The rows of a group lie close to one hidden flat surface of 10 dimensions, which may be shifted away from zero. Surfaces can cross.
In the rows, zero is written as 128.
Some rows, each with its group after it:
[126 136 118 148 137  95 117 178 120 114 100 117 113 112 166 126 144 157
 136 133] => (1)
[159 105 127 149  90 136 187 146  75 121  94 107  95 167 135 125 128 140
 146 196] => (2)
[123 138 159 143  82  90 104 123  41 126  84 140 135 122 154 134 106 210
 128 147] => (1)
[128  87 109 134 120 127 125  66 138 147 152 145 105 144  99 124 122 115
 123  86] => (3)
[142  94  63 118 168 112 125 135 169 147 160 149 138 129 118 178 130  97
 122  97] => (2)
[102 150 147  90 139 117 143 100 154 154 132  94 165 113 100 108 117  93
 186  78] => (3)
[145 111  75 119 135  92 155 183 121 101  88 122 131  83 146 169 121 119
 154 111] => (2)
[ 77 194 135 129  97 114 138 147 139  92 121 135  86  92 136  65 128 142
 150  71] => (0)
[132 195 179  97  97 101 113 216 128 175 134 145  63 138 144 135 152  93
 136 137] => (2)
[127 169 124 118 163 136  88 122 167 134 128 145 134  85 104  86 120 139
 120  92] => (0)
[122 120 114 122  87 142 154 109 117  82 126 149 130 105 115 131 111 141
 121  90] => (0)
[ 87 138  87  96 146 103 121 161 177 101 133 147 110 124 110 117 163 166
  48 173] => (3)
[109 109 102 129 132 109 112  91 144 146 132 129  83 136 133 112 132 113
 117  98] => (3)
[137 135 176 141  80 165 202 171 104 103 148 124 107 180 128 111 148 136
 122 187] => (3)
[113 136  99 131 167  79 140 135  81 126 139 143 191 114 145 180  91 154
 137 125] => (2)
[164 139 152 139 161 119 165 199 102 118 117 115 124  98 136 150 104 132
 126 181] => (0)
[117 141 162 145 108 115 114 125  65 133 121 126 135 133 148 176  99 126
 148 144] => (4)
[140  91 102 118 150 100 121 146 163 158 133 143  64 132  98 127 136 113
 114 128] => (1)
[132 153 119 127 136 122  80 127 135 132 119 144 159  92 124 129 119 148
 134 103] => (4)
[138  88 109 158 155 125 123  79 116 158 148 118 126 183 151 111 140 140
 120 126] => (0)
[ 97 172 140  93 113 107 117 121 140  98  73 105 105  77 130  38 127 166
 101 125] => (4)
[165 158 126  83 114 152 193 208 117 114 143 143 148 147 134 158 152 119
  95 201] => (1)
[125 153 141 111 102 150 178 111 102 143 152 130 136 181 117 123 134 112
 132 153] => (2)
[160  99 118 133 186 130 134 149 146 116 135 127 159  72  74 180  83 111
 130 156] => (0)
[102 164 140 144 103 134 114 133  94 109 121 120 121 117 177 179 123  71
 154 108] => (4)
[ 91 107 106 138 158 120 112 112 144 119 134 104 149 119 142 190 126  58
 148 110] => (4)
[141  49 107 161 150 113  79  76 111 133  70 100 139 122 130 124 103 178
 115 173] => (4)
[127 156 128 111 127 100 134 170 106 115 147 170 156  77 126 207  98 134
 127  92] => (0)
[153 100  94 115 195 120 156 147 156 157 172 132 162 169 118 173 140 114
  99 173] => (1)
[ 80 105 124  86 111 150 161  59 138  92 152 132 166 146  86 137 120 146
  79 161] => (4)
[143 111 112 155 149 132 126 121 129  93  79  92 114  71 139  92 112 133
 146 119] => (0)
[160 121 149 153 131 139 129 164 116 119 109 109 121 128 140 119 132 143
 121 171] => (1)
[135 152 126 130 155 131  87 135 137 131 109 124 143 101 114 140 118 125
 129 161] => (2)
[197 122 173 168 209 171 108 142 109 150 122  89 139 142 165 136 117 102
  87 247] => (1)
[108 143 155 145 148 124 111 119 136 113 129 135 120  87 106 113 100 146
 118 124] => (0)
[176 130  75 118 101 164 166 158 142 102 140 159 117 123 122 153 143 111
 121 113] => (3)
[116 173 145 125 114 147 101 127 124 127 139 148 117 128 144 107 140 134
 106 121] => (4)
[166  95  51 146 110 136 147 121 140 108  87 128 127 123 127 108 139 142
 151  90] => (0)
[134  90 117 162 189  84 163 127 102 167 158 115 178 151  86 158  88 154
 192 137] => (1)
[116 179 101 102 161 148 128 120 167 140 170 152 193 106  76 158 107  94
 142 107] => (2)
[103 127 146 121  81 152 167  97  95 105 150 140 149 158 120 122 127 153
 125 133] => (1)
[144 127 114 171 171 125 186 206 143 109 128  94 147 119 137 113 142 129
 188 132] => (1)
[124 128 120 129 179 116 101 114 141 154 148 128 158 118 122 141 115 121
 132 118] => (1)
[ 66 113 155  89 117 114 175  80 133 155 193 141  28 190 112 129 125  63
  55 158] => (1)
[ 70 129  98 176 196 124 110 135 191  90 163 139 111  76  65 159  95 102
 132 126] => (2)
[203 108 146 177 137 154 135 168 105 125 123 131 139 101 122 141 103 151
 156 131] => (3)
[122 112 124 107 102 170 159  65 161 112 146 130 104 163  96  53 148 141
  86 144] => (4)
[ 95 114 154 102 181 146 101  76 197 189 166  91 161 171 122  98 159  66
 145 104] => (3)
[127 141 100 176 189  92  86 156 123 148 111 120 135 113 151 133 122 139
 144 128] => (2)
[ 83 106  84 190 108  81  97 139 144 144 135 159  49 155  97 108 145 183
 145  99] => (0)
[172 123 155 120 201  95 104 154 140 221 151 116 115 138 132 142 113  70
 174 104] => (3)
[150 134 149 170 136  73 114 173  75 175 132 153 166 118  98 168  89 186
 206 100] => (4)
[ 83 155 139 148 127  93 133 177 128 119 151 146 125 123 128 132 133 164
 141 103] => (4)
[111 119 136 160  85 142 168 126 117 112 155 136 104 163 112 105 127 149
 145 111] => (4)
[138 154 107  96 131 146 157 112 112 125 113 113 189 138 134 138 122 118
 133 154] => (2)
[105 108  69 137 192 136 154  60 118 108 149 112 225 131 114 151  97 141
 123 150] => (2)
[170 130  62 132 123 135 129 125 134 151 100 135 134 140 129  76 146 153
 155 101] => (0)
[164  69 129 191 190 151  95 145 173 143  90  48 130 129 150  82 159 101
 190 129] => (3)
[115 137 112 135 143 127 130 135 169 115 118  93 128  98 140 100 141  84
 180  57] => (3)
[162  79 105 147 166 117  83  92 111 162 114 115 153 161 142 149 125 152
 100 185] => (2)
[101 140 147 108  84 115 137 100  98 125 147 155 135 144 106 125 119 159
 122 102] => (1)
[138 106 155 152 133 173 117 114 149 130 147 104 140 156 137 106 160 105
 139 129] => (3)
[155 127  93 101 113 141 139 115 127 128  90 122 158 128 114 134 135 133
 140 138] => (3)
[180 130  78 165 115 192 111 146 168  85  93 119  67 115 177  86 171  90
 116 120] => (4)
[113  83 118 157 153 129 194 141 138 107 169 118 113 137  88 159 104  98
 142 153] => (0)

New rows, each followed by its group:
[131 141 107 150 143 135 112 176 179 113 105 118  79  86  95 136 130  91
 153 137] => (2)
[116 147  91 178 158 137 205 135 111 112 154 123 152 145  96 124 102 124
 184 154] => (2)
[115 107 148 149 176 182 123 128 209 105 194 120 156 132  99  99 159 113
 109 119] => (3)
[131  92  89 170 160  96 111 138 153 124  85  98  80  89 138  96 126 123
 166  92] => (3)
[143 153 108 131 174 126 145 166 130 148 134 120 165 140 130 139 132 123
 131 179] => (2)
[176 176  91 111 161 152 126 102 108 162 110 115 223 144 127 119 117 127
 161 156] => (2)
[122 124 115 118 121 159 154 122 158 128 191 169 158 153  84 129 143 154
 107 118] => (4)
[150 108 137  89 112 172 161  41 143 154 119 102 131 144  83  87 111  81
 135 139] => (4)
[124 116  90 102 137 136 119 129 176 133 143 136 121 160 125 126 167 120
  84 155] => (3)
[184 115  25 124 129 123 115 136 154 131 102 169 164  82  79 158 112 149
 166  65] => (0)
[165 154 129  97 125 100  94 125  90 200 114 137 140 130 139 161 103 109
 155 104] => (3)
[157  76 119 165 149 173 112 118 163 103 102  86 160 142 118  92 164 149
 133 176] => (3)
[156 129 113 108 102 187 143  75 153 121 129 132 129 139 100  85 140 119
 104 132] => (4)
[ 99  68 109 159 140 136 117  87 141 113 154 128 131 167 132 166 139 114
  96 162] => (4)
[158  82  93 152 126 129 209 152 134 111 139 134  73 128  76 118 112 129
 136 142] => (3)
[ 70 162 137 102 131  80 115 158 153 130 100  89 101 153 159  82 171 127
 117 156] => (3)
[ 80 125 157 143 150 112  87 147 168  94 165 160  97  78 104 167 109 131
  84 107] => (0)
[156 138 122 130 125 123 131 151 125 157 118 129 119 149 141 131 142 119
 137 143] => (2)
[174  93 128 113 179 113 101  95 145 185  85  93 116 122 101  79 113 131
 134 163] => (4)
[137 161 111  85  93 120 135 127 102 147 107 150 140 124 131 149 119 124
 140 110] => (3)
[164 108  51 109 101 148 186 128 150  98  85 113 145 114 102 126 137 106
 169 116] => (3)
[162 122 100 119 134  82  86 174 135 174 116 145  92 125 151 157 135 118
 147  80] => (2)
[125 101  83 187 148  72 154 193 103  89  85 112  84  83 149 151 109 142
 161 131] => (2)
[117 139 145 101 134 152  86  85 188 147 165 152 108 111  87 105 124  95
 108  80] => (1)
[134 121 161 157 102 116  94 102  78 127  98 131 109 115 132 106 105 175
 133 131] => (1)
[112 141 105  86 138 119 130 117 150 159 167 142 148 161 147 140 151  91
 121  81] => (2)
[174 169  76 119 155 128 191 175 106 166 160 134 187 172 125 142 129 111
 173 138] => (2)
[156 158 109  88  76 144 204 193 139 113 121 138 106 120  89 154 131  79
 163 139] => (2)
[ 87 158 105 117 167  91  88 129 143 148 144 133 144 109 162 145 130 118
 129  65] => (2)
[164  86  47 145 139 113 139 138 130 124 114 134 147 108 139 168 125 124
 157  84] => (0)
[147 174 122 125 118  97  83 159  99 148  98 153 114  94 166 144 117 130
 137  82] => (3)
[155 130 111  93 100 129 109  96 103 171 105 125 150 158 152 130 143 124
 146 103] => (2)
[124 153 125 122 108 120  99 123 129 135 140 166 125 119 107 125 118 166
 116  99] => (0)
[110 104 146 178 151 131 119 104 133 152 168 127 178 144  95 103 126 185
 180  91] => (1)
[ 91 130 155 123 118 135 131 111 125  96 119 113 112 130 131 128 128 119
  94 171] => (2)
[112 164 143 120 108 144 185 158 146 123 163 124 102 143 127 121 138  70
 153 109] => (4)
[ 92 111 146 131 129 113 152 137 126 116 128 109  96 145 134 118 134 124
 117 157] => (4)
[187 110 153 167 116 189  92 128 130 140 130 110 135 184 173 122 171  96
 145 143] => (3)
[123 134 186 116 133 121 116 105  80 172 140 122 147 155 120 176  97 108
 126 175] => (4)
[103  85 102 172  99 130 113  73 136 124 134 148  97 140  69 112 109 174
 140 116] => (0)
[165 132 152 142 113 153 137 139 117 174 151 134 111 171 115 123 132 107
 149 145] => (4)
[149 172 108 118 158 128 111 126 143 134  96 124 157  73  99  94 103 134
 156 102] => (0)
[194 131  86  95 149 123 179 195 147 146 114 135 126  88  75 164 107  95
 164 138] => (1)
[109 165 113  98 192 120 175 158 105 104 149 123 229 122 143 182 111 132
 104 184] => (2)
[159 115 139 108 194  55  81 189 117 212 145 154  90 154 141 182 130 146
  52 211] => (1)
[142  96 145 142 116 111 140 132  87 147 142 138 130 179 118 135 128 191
 108 185] => (1)
[163 148 159 115 113 131 129 159 149 153 135 153  98  98  67 112 105 120
 145 117] => (1)
[121 151 209 122 170 130 117  74  63 129 126  96 161 103 189  98  91 130
  98 133] => (0)
[172 118  98 145 164 121 132 155 135 143 111 134 143  97  87 144  96 139
 153 149] => (0)
[125 137 105  78  60 128 118 113 129 114 123 179 149 118 102 135 140 171
 112  84] => (1)
[140 147 136 168  74 162  93  78  92  96  77 112  80 107 178  88 123  98
 156  88] => (4)
[140  88  77 151 102 126 139 145 133  54  81 127  96  64 154 137 125 133
 128  84] => (0)
[132 121 132 118 142  69 109 183 111 148 139 164 113  99 122 207  99 140
 112 129] => (2)
[155 128 102 115 124 139 148 119 125 124 122 135 163 114 101 140 111 129
 144 123] => (1)
[111 112 138 138 159 125 122 141 153 128 168 152 106 130 106 139 130 129
  90 142] => (0)
[139 163 135 152 142 113 104 197 122 156 154 145 125 123 154 175 138  95
 166 101] => (4)
[128  87 132 141 125 152 106  54 143 146 136 107 150 144 116 106 122 121
 149  98] => (3)
[167 172  96 131 149 115 134 194 131 153 107 120 138 123 139 127 138 102
 175 132] => (2)
[154 124 111  52  52 168 119  82 119 115 126 181 151 145 102 153 137 150
  49 142] => (1)
[ 92  66  66 117 133 110 187 117 186 127 168 123  50 171 102 127 155  79
 114 109] => (1)
[139  67 108 156 184  43 130 176 118 143  58  67 132  94 124 158  98 141
 191 162] => (4)
[119 116 129 122 151  84 134 103 116 157 125 140 127  93  75 124  74 160
 146 109] => (3)
[162 122 168 125 150 121  76  95 138 198 141 151  97 106  62 122  80 127
 134 114] => (1)
[123 117 102  83 125 144 145  84 163 162 145 121 135 179 114 122 152  80
 123 124] => (3)
[111 104 129 142 126 133 117  98 150 152 126  88  80 173 171  93 168  77
 149 105] => (3)
[210 123 102  81 130 171 113 134 139 126 102 139 144 115 122 165 136 100
  64 193] => (1)
[124 102  75 157 140 109 120 159 124  93 114 134 168 103 129 195 127 152
 149 134] => (4)
[130  88 128 149 118 183 131  91 155 100 148 120 131 147 122  90 152 138
 115 125] => (1)
[106 121 161 161 177 129 182 106 109  81 101  69 135  60 131 111  69  81
 176 126] => (0)
[154 118 108 124 115 128  87  78 113 156 113 148 142 137 116 138 110 151
 113 123] => (3)
[119 166 132 102 121 140 146 109 147 130 117 108 184  93 106 113 121  90
 208  62] => (3)
[ 95 195  92 177 230 115 163 177 133 126 149  93 163 143 167  93 137 123
 161 160] => (2)
[111 114  96 160 181  95  61 129 161 129 113 118 155 104 157 114 142 158
 145  73] => (1)
[179  95 168 153 168 130 112 146 123 183 133 100 133 170 137 118 137 125
 146 180] => (3)
[128 101 131 158 176 150 109  63 156 121 100  84 108 108 132  26 125 124
 123 126] => (0)
[137 210 112 108 100 115 134 160 114 134 102 149 134 108 138  81 132 160
 160  84] => (0)
[ 63 138 144  94 122 114 127  80 118 101 158 151 153 110 114 174  98 122
  94 101] => (2)
[ 56 187 169 137 109 131  85  86 177 119 159 165  98  91  46  57 109 166
 117  89] => (0)
[140  80 130 108 155 130 120  52 143 163 107  87 129 139 102 104 107 103
 121 164] => (4)
[133 178 181  75 118 132 112  55  96 175  95 115 156 110 112 113  80  86
 155 120] => (4)
[ 65 144 182 122  94 145 161  86 102  55 147 136 115  78 137 120  97 113
 112  70] => (0)
[191 145 135 124  99 200 123  73 145 179 157 153 131 157  94  92 128  87
 152  85] => (4)
[144 101 119 141 104 183 140  74 140 121 149 119 136 155 124 117 140  90
 156  86] => (3)
[134 115 132 167 130 118 125 135 103 161 158 136 137 144 121 176 107 117
 184 110] => (4)
[125 147 174  92 177 110 114 139 142 199 165 117 141 148 120 167 118  60
 144 145] => (4)
[155 213 192  68 145 178 145  53 112 159 141 119 196 127 114  31 101 132
 116 130] => (0)
[131 106 139 134 113 151 144 103 134 139 121  89 135 171 132 103 150 108
 153 142] => (3)
[140 118  67 124 154 119 151 115 129 151 146 137 162 134 132 157 124 103
 161  80] => (0)
[121 116 144 119 132 159  85  81 141 137 153 155 137 165 119 115 145 166
  43 171] => (4)
[137  79 149 129 112 176 159  52 115  76 137 128 139 112 114 123 100 131
  87 133] => (0)
[ 89 123 111  78  61 153 166  34  94  99 141 153 154 169 127 154 123 125
  78 126] => (1)
